The rows are grouped in 4 different ways at once. Each group adds its own fixed numbers to the row, and there is some noise. The rows also spread widely along 12 directions, which tell nothing about the answers.
In the rows, zero is written as 100.
Known rows, each followed by its group in each grouping:
96,121,107,105,135,146,102,93,100,62,86,122,121,112,82,101,122,116,57,124,133,115,130,131,127,90,101,90,94 -> k553 kefop A Ruzer
99,102,70,137,84,124,65,58,105,96,66,121,101,123,89,71,104,117,94,77,84,116,154,87,97,88,109,110,98 -> k682 ririm R sen
141,143,109,86,106,70,124,142,76,85,112,83,93,80,96,106,96,143,125,124,110,89,76,119,114,117,81,111,124 -> k62 ririm T Nared
63,103,95,89,96,117,99,89,91,52,87,121,92,103,80,76,111,116,92,87,128,107,133,101,102,122,106,88,73 -> k791 sevek A tev
113,93,121,138,107,94,68,57,82,57,114,48,61,78,59,94,103,123,91,88,131,135,81,99,115,81,69,84,137 -> k682 sevek T sen
98,103,58,104,75,109,103,77,104,126,82,125,75,129,101,85,85,102,123,80,77,106,140,88,86,86,113,107,66 -> k62 kefop R Ruzer
56,121,81,92,84,122,103,95,106,68,106,104,64,130,87,97,94,78,85,91,122,118,127,115,111,91,102,100,98 -> k824 sevek R tev
106,95,63,122,90,128,58,24,121,117,73,99,99,119,81,72,70,99,96,89,79,122,145,115,106,79,95,126,100 -> k791 kefop T Nared
98,111,118,76,108,98,92,161,114,91,93,88,146,110,112,96,109,149,96,117,100,74,118,118,104,105,79,122,94 -> k470 sevek T tev
99,99,87,80,78,84,87,124,61,81,119,89,109,88,108,95,95,122,130,88,105,106,115,105,76,79,121,138,118 -> k824 ririm A sen
78,98,116,79,63,91,86,138,113,101,134,72,92,132,101,90,102,119,117,81,81,101,113,102,77,76,78,114,99 -> k470 sevek T Nared
110,116,117,117,102,95,125,141,121,98,89,92,72,105,106,104,67,109,115,80,86,75,75,97,107,103,77,104,93 -> k553 ririm T sen
94,76,109,101,57,97,101,94,93,132,107,119,101,91,102,75,103,109,101,79,82,146,147,76,82,94,140,136,116 -> k682 kefop T Ruzer
80,126,99,72,104,108,106,128,127,81,87,124,116,123,96,81,86,129,111,106,76,68,113,126,104,124,71,98,84 -> k791 sevek T tev
95,92,89,105,72,96,77,91,88,113,120,91,81,105,94,94,95,103,113,81,98,135,123,95,79,55,112,122,114 -> k682 ririm R sen
82,92,162,120,84,106,107,100,131,108,112,72,75,105,99,109,97,98,39,105,127,146,108,111,139,88,74,112,124 -> k62 sevek R tev
91,116,79,84,102,116,82,95,96,59,95,139,138,109,81,61,106,133,123,93,68,83,127,117,85,110,93,96,110 -> k682 kefop T sen
74,84,132,108,61,102,120,123,96,100,126,89,75,88,110,105,94,85,78,83,126,137,108,95,98,76,114,127,125 -> k62 ririm R tev
114,80,64,149,93,116,47,57,104,101,48,81,107,117,101,83,95,129,93,76,97,104,145,81,103,84,106,120,88 -> k824 sevek T sen
93,88,109,89,81,90,48,97,81,82,130,57,116,109,94,96,120,144,108,104,110,122,120,102,82,66,82,107,118 -> k824 sevek T tev
97,80,77,118,80,129,83,76,107,111,104,135,132,117,106,82,90,98,102,96,70,113,136,115,73,49,128,127,122 -> k62 sevek T sen
118,105,91,130,81,103,44,107,80,83,98,36,125,113,113,102,123,163,105,99,110,84,125,100,95,73,72,118,115 -> k62 kefop T tev
93,107,111,133,86,103,106,78,117,94,104,72,39,118,82,94,72,81,93,74,101,119,94,101,114,84,81,108,107 -> k470 sevek A sen
59,93,92,48,92,93,61,113,96,69,138,79,89,127,76,89,104,119,132,76,102,108,113,112,71,70,60,84,61 -> k682 kefop A sen
78,105,93,114,87,106,104,84,79,58,125,82,41,119,74,98,106,97,115,68,120,112,91,92,88,76,80,65,78 -> k62 kefop A sen
92,111,130,98,105,81,129,166,100,107,85,102,75,110,101,113,121,136,89,95,123,104,106,77,114,115,95,82,54 -> k682 sevek R sen
93,110,110,97,100,97,99,123,100,115,115,89,81,132,96,116,107,123,101,105,99,106,100,108,95,63,81,84,76 -> k791 sevek R sen
107,131,114,120,121,133,110,107,111,69,72,114,115,103,94,96,109,117,58,116,127,105,121,116,135,116,99,103,113 -> k553 ririm T tev
77,102,148,108,96,102,126,149,130,65,115,90,75,103,98,95,69,105,110,77,81,73,60,113,99,97,54,86,108 -> k553 kefop R Nared
113,112,118,113,99,99,114,87,139,152,90,97,68,120,98,104,52,85,82,103,76,124,102,121,130,86,81,132,99 -> k791 ririm A sen
112,84,84,134,96,97,73,50,94,60,59,101,91,75,81,65,72,130,119,78,92,95,107,92,100,117,93,106,118 -> k824 sevek R Nared

New rows, each followed by its group in each grouping:
84,93,115,155,102,121,119,113,132,58,61,118,81,105,103,81,57,99,101,65,65,59,77,100,106,110,84,100,108 -> k824 sevek A sen
80,119,94,108,79,94,93,59,92,50,98,84,47,100,71,77,90,107,104,81,118,119,108,98,118,129,81,91,116 -> k824 sevek R tev
97,77,100,136,65,90,79,63,84,92,116,58,55,83,93,96,67,86,104,71,108,134,95,97,98,62,107,133,149 -> k824 sevek R sen
84,121,142,98,106,87,145,164,107,90,75,109,66,98,96,104,117,130,79,92,132,105,101,71,125,147,87,75,57 -> k682 ririm R tev
66,79,129,121,78,119,120,143,131,97,107,92,75,106,112,100,57,75,93,57,79,86,78,105,91,69,91,120,111 -> k791 ririm T sen
90,104,119,143,110,119,114,137,115,64,102,65,66,102,102,119,76,95,93,85,123,78,64,106,106,69,79,92,109 -> k553 sevek T tev
102,91,51,125,102,105,94,116,82,62,69,85,82,67,100,91,58,99,129,65,118,70,94,99,89,89,123,135,107 -> k682 sevek T sen
120,89,124,144,123,115,118,130,103,96,80,96,97,86,102,116,97,118,77,104,128,104,89,94,107,74,113,97,96 -> k553 sevek T Nared
89,137,64,86,82,97,91,82,110,74,65,101,59,131,84,71,87,116,113,76,101,100,142,94,124,151,82,109,63 -> k824 ririm A Nared
88,105,89,93,77,80,93,124,94,59,90,65,70,81,104,85,63,121,132,72,100,71,93,105,107,123,81,131,117 -> k824 sevek R Ruzer
92,129,100,90,103,117,81,70,85,51,138,112,114,112,72,85,105,122,109,129,91,108,107,150,93,76,82,92,145 -> k791 sevek A tev
81,71,104,82,116,91,102,120,107,88,82,99,88,89,95,98,70,105,108,81,117,102,95,100,98,93,96,109,60 -> k824 sevek A sen
109,73,97,105,101,76,86,83,88,138,109,73,52,97,78,112,86,105,119,80,117,144,96,76,83,49,94,91,62 -> k682 kefop R sen
118,86,69,93,139,109,72,95,68,51,71,113,139,79,82,90,118,162,125,109,126,79,108,104,81,90,99,79,68 -> k62 sevek T Ruzer
93,113,110,70,91,106,86,100,85,119,148,112,104,131,79,105,141,111,83,117,111,166,139,109,90,54,111,94,100 -> k682 ririm T sen
113,94,79,156,97,130,37,65,122,92,57,56,104,131,101,92,94,127,73,90,99,101,136,102,120,74,79,122,106 -> k824 sevek T Nared
112,120,116,146,105,107,100,108,93,46,100,75,81,101,87,93,94,131,119,79,91,68,67,100,101,97,64,74,120 -> k553 kefop T sen
112,125,88,97,105,97,103,121,114,83,106,87,98,112,97,97,66,120,139,103,72,59,74,127,93,89,57,101,104 -> k62 kefop T tev
93,112,125,113,105,118,113,125,97,103,100,134,112,124,95,104,140,127,64,116,106,129,131,99,107,82,117,84,96 -> k682 sevek R sen
85,86,144,149,54,108,113,145,114,124,114,93,90,129,135,109,101,108,81,86,74,112,114,81,85,63,119,126,127 -> k824 sevek A tev
104,97,68,133,99,127,93,69,133,112,77,110,76,129,85,85,61,81,110,80,72,98,110,104,90,63,99,107,89 -> k470 sevek T Nared
81,113,107,97,96,106,123,114,126,85,83,76,50,98,87,93,62,71,80,69,123,106,97,106,137,121,83,125,91 -> k470 ririm T sen
104,85,143,119,103,90,95,113,113,101,104,77,83,102,98,108,83,123,102,92,94,109,78,91,95,77,69,94,96 -> k824 ririm A tev
123,117,92,142,138,126,112,116,112,70,43,124,129,94,101,91,78,130,97,116,93,53,99,118,111,108,101,113,102 -> k470 sevek A tev
97,113,111,123,102,120,104,111,74,74,106,108,101,112,96,110,139,126,76,114,143,125,129,93,98,78,124,86,94 -> k553 sevek A tev
89,105,121,127,121,126,90,107,121,75,93,68,78,110,83,111,96,97,53,98,132,117,96,121,136,77,74,99,110 -> k682 sevek T sen
99,111,91,97,115,111,89,88,134,117,51,88,91,110,98,100,63,95,62,101,117,119,131,121,154,111,84,141,84 -> k824 ririm R sen
104,126,89,125,70,82,102,95,76,57,112,79,51,99,91,86,89,124,142,77,104,89,96,87,87,112,93,101,114 -> k553 sevek A tev
126,100,110,133,134,102,115,90,126,94,70,99,86,89,81,93,53,104,107,96,83,82,63,114,113,91,74,98,104 -> k470 sevek T sen
105,93,130,82,70,71,124,122,108,133,99,116,107,87,110,77,82,117,105,95,79,123,126,94,101,123,120,150,110 -> k470 sevek A sen
71,91,112,109,118,137,98,127,155,94,74,136,124,132,102,83,75,107,94,90,61,72,111,116,92,85,72,95,70 -> k682 kefop A tev
131,115,93,123,107,115,93,104,103,113,67,152,152,122,107,83,123,159,111,114,67,88,140,85,80,99,114,91,84 -> k553 ririm T tev
94,107,89,105,83,128,80,97,124,127,110,72,105,128,113,106,75,77,71,99,103,125,137,132,119,52,103,157,125 -> k553 kefop T sen
112,144,48,106,108,118,116,115,74,80,68,138,106,116,98,89,101,136,135,107,82,55,121,111,90,107,118,95,83 -> k791 kefop R Ruzer
118,118,75,140,104,113,89,76,95,71,68,117,103,121,86,77,110,150,129,89,78,68,112,84,85,109,79,64,77 -> k62 kefop T tev
119,92,106,79,88,76,91,98,80,143,131,85,90,102,93,112,104,119,116,111,115,152,119,96,82,53,111,110,87 -> k553 kefop R Nared
77,119,28,83,116,135,91,129,79,59,76,123,115,113,102,99,88,106,126,94,122,59,128,122,76,76,125,116,60 -> k791 ririm A tev
65,70,70,87,104,116,79,90,117,58,68,115,107,78,83,65,62,92,106,61,110,93,122,109,96,107,104,125,86 -> k682 sevek T sen
97,124,109,100,90,91,74,161,97,59,87,75,124,115,109,84,126,174,111,89,91,57,118,98,104,128,68,103,100 -> k682 sevek T sen
101,86,102,123,93,106,89,76,91,105,122,78,58,115,84,114,94,90,98,83,119,139,97,96,89,39,93,94,88 -> k62 ririm A sen
100,104,133,153,98,143,83,93,155,117,61,98,110,147,110,93,100,117,41,98,83,109,144,105,136,92,76,113,90 -> k553 kefop A Nared
90,91,48,70,117,101,90,77,81,75,92,91,59,85,68,99,69,80,124,80,147,123,102,102,91,80,111,102,60 -> k824 ririm T Nared
108,73,83,132,81,115,102,64,91,124,79,112,80,97,95,95,103,99,82,86,122,144,140,75,98,78,144,117,89 -> k62 sevek T Ruzer
85,72,121,96,80,77,110,154,98,118,94,55,53,100,111,113,98,117,105,64,135,110,107,59,92,91,105,117,44 -> k470 sevek A Ruzer
88,120,108,70,79,77,94,101,103,82,88,72,68,108,83,78,102,129,99,82,116,118,127,89,129,156,71,103,75 -> k824 kefop T Nared
104,114,96,114,123,132,92,114,115,96,78,111,114,115,96,105,103,112,62,123,118,112,131,128,122,78,106,120,99 -> k682 sevek A Nared
98,86,120,138,107,119,108,92,123,97,57,99,88,89,98,94,89,103,57,90,135,120,121,84,128,113,110,111,86 -> k553 sevek T tev
111,99,132,151,74,103,133,123,91,129,112,104,78,105,116,113,95,103,85,99,87,120,98,94,95,65,133,123,130 -> k791 sevek A sen
88,102,93,100,112,134,92,107,130,99,75,102,125,115,104,91,68,87,72,100,96,95,129,138,122,81,96,148,101 -> k470 kefop A sen
88,68,135,121,95,117,128,120,121,111,69,128,126,73,111,82,67,100,76,81,80,97,106,101,106,107,120,135,115 -> k791 kefop T sen
96,103,107,105,82,120,54,102,88,76,89,93,163,113,114,78,135,155,75,101,105,106,170,111,106,101,106,139,117 -> k553 kefop A sen
97,88,138,136,93,100,119,102,111,94,94,96,74,88,97,95,74,111,95,90,94,103,83,97,103,96,91,105,114 -> k791 sevek A tev
127,97,160,102,87,72,115,94,140,149,105,83,76,94,98,95,71,118,87,109,80,141,96,100,130,113,74,124,120 -> k553 sevek T Ruzer
100,122,113,100,86,90,96,77,77,77,107,98,82,120,73,82,136,138,100,92,101,130,122,83,106,122,87,68,92 -> k824 kefop T sen
85,94,128,133,92,109,122,87,76,73,101,106,62,97,78,94,118,111,86,74,120,123,101,77,99,101,107,72,87 -> k791 kefop A sen
85,119,114,115,109,124,122,109,147,75,64,118,93,104,94,78,53,97,89,87,73,68,90,124,126,131,66,107,106 -> k791 ririm T tev
102,96,124,119,134,121,67,92,129,105,101,65,96,144,81,119,107,123,75,117,113,114,100,115,107,42,51,75,65 -> k470 sevek A tev
133,131,99,117,86,80,97,107,76,86,104,50,77,83,94,98,88,127,117,100,116,99,92,102,111,106,90,130,138 -> k470 ririm T tev
91,115,150,98,96,87,105,130,111,112,117,61,65,129,95,117,111,128,73,105,117,121,99,105,126,95,61,92,79 -> k791 sevek A sen
97,115,100,108,94,115,129,151,91,75,113,115,88,101,108,105,93,105,121,87,95,79,87,102,80,81,117,103,110 -> k553 ririm T Ruzer
108,124,121,141,81,101,93,146,75,57,105,57,97,106,107,100,129,152,107,86,107,72,95,82,91,98,84,97,127 -> k470 ririm T tev
76,138,100,113,74,125,85,63,117,65,105,89,69,136,83,83,90,86,68,90,94,123,127,128,140,107,72,113,144 -> k824 ririm R sen
143,95,119,161,88,82,77,76,100,122,92,56,66,113,93,103,97,143,110,94,80,116,90,73,99,74,77,92,113 -> k824 sevek T Nared
85,66,81,127,98,121,62,54,104,84,88,72,73,98,86,95,75,84,86,69,138,131,125,99,102,58,104,122,86 -> k553 sevek A sen
103,145,59,98,89,130,46,27,109,77,86,85,106,138,77,78,117,117,67,116,122,133,174,131,142,110,76,120,113 -> k62 ririm T tev
93,104,80,79,123,103,79,125,89,76,102,86,111,112,89,105,100,135,125,101,109,75,96,118,82,69,79,87,67 -> k791 sevek T sen
86,110,73,80,122,109,99,108,115,89,84,93,69,122,84,107,71,89,108,84,113,97,96,109,110,87,80,93,52 -> k824 ririm T sen
130,128,74,179,81,133,66,63,111,91,61,88,103,128,109,82,91,122,90,82,71,86,136,99,115,91,96,129,138 -> k553 ririm T sen
110,128,120,78,93,76,109,94,117,118,102,68,59,101,89,105,79,103,77,109,124,138,108,119,152,120,63,126,103 -> k62 ririm R sen
103,89,100,137,100,109,81,31,105,76,87,77,48,91,67,84,65,102,101,80,105,119,92,107,113,90,77,98,110 -> k791 sevek A Ruzer
93,86,63,102,89,110,95,107,67,63,107,132,113,83,91,76,89,112,147,79,88,89,113,101,48,71,136,112,109 -> k682 kefop A Nared
129,100,144,132,74,74,124,106,109,148,84,92,70,107,103,100,118,138,78,101,101,140,120,63,121,120,100,99,86 -> k62 sevek T Nared
55,92,86,124,80,126,105,106,121,88,89,74,39,125,96,102,72,64,77,53,124,105,111,97,113,79,98,110,74 -> k791 sevek T sen
96,119,131,76,86,87,114,145,95,109,138,107,102,133,100,102,128,135,117,102,84,110,108,94,82,86,86,77,80 -> k553 kefop T sen
127,90,118,119,104,93,88,94,85,90,82,108,142,75,99,82,100,147,96,112,87,108,111,104,104,106,113,123,139 -> k824 sevek T sen
135,117,108,128,82,73,114,104,71,127,103,65,65,92,104,110,85,125,117,100,101,111,93,93,106,89,104,127,114 -> k791 kefop A sen
62,107,125,131,107,152,115,114,131,49,69,128,119,110,100,79,84,102,62,90,88,71,110,126,120,114,85,104,112 -> k791 kefop A tev
113,124,55,116,105,113,76,75,107,64,68,100,113,96,97,73,52,115,130,89,77,60,110,134,110,106,81,133,125 -> k553 kefop R sen
57,91,71,101,95,135,52,119,115,72,83,98,122,155,109,95,114,121,94,77,95,80,143,107,84,59,87,95,61 -> k824 sevek R sen
69,65,156,90,84,111,96,83,168,132,106,87,77,114,93,90,67,76,54,82,97,153,119,108,129,91,71,122,94 -> k553 sevek T Ruzer
96,58,170,109,81,96,74,138,118,128,138,87,145,103,113,100,115,138,80,102,68,131,107,102,75,41,89,119,137 -> k682 sevek T sen
96,92,126,90,126,114,100,115,112,99,111,104,125,108,96,109,84,103,84,117,93,114,95,135,105,57,88,110,107 -> k824 kefop A sen
84,101,81,122,108,143,69,74,110,81,66,98,102,133,82,88,116,120,74,87,112,104,141,101,108,88,88,83,61 -> k791 kefop T Nared
97,124,98,106,92,140,73,81,120,85,102,115,145,128,94,76,103,110,75,116,76,107,144,138,107,80,93,129,147 -> k470 ririm T tev
96,126,70,105,76,76,97,85,96,111,95,77,16,132,78,96,97,109,121,71,113,125,122,74,108,106,85,87,60 -> k682 sevek R sen
93,86,165,103,92,80,121,93,135,129,98,94,57,104,81,89,82,100,81,78,91,142,90,80,118,110,65,89,81 -> k470 ririm R sen
91,104,75,89,131,123,104,104,103,83,102,128,100,114,82,105,90,97,114,108,118,99,102,116,82,61,105,78,66 -> k553 sevek T tev
92,61,141,100,93,83,123,102,93,121,126,92,71,72,89,104,68,91,105,83,105,136,77,96,85,67,105,112,100 -> k791 kefop A sen
102,75,66,99,102,98,85,130,94,91,80,66,81,87,108,108,68,116,136,66,121,74,92,88,81,72,92,119,60 -> k62 ririm T Ruzer
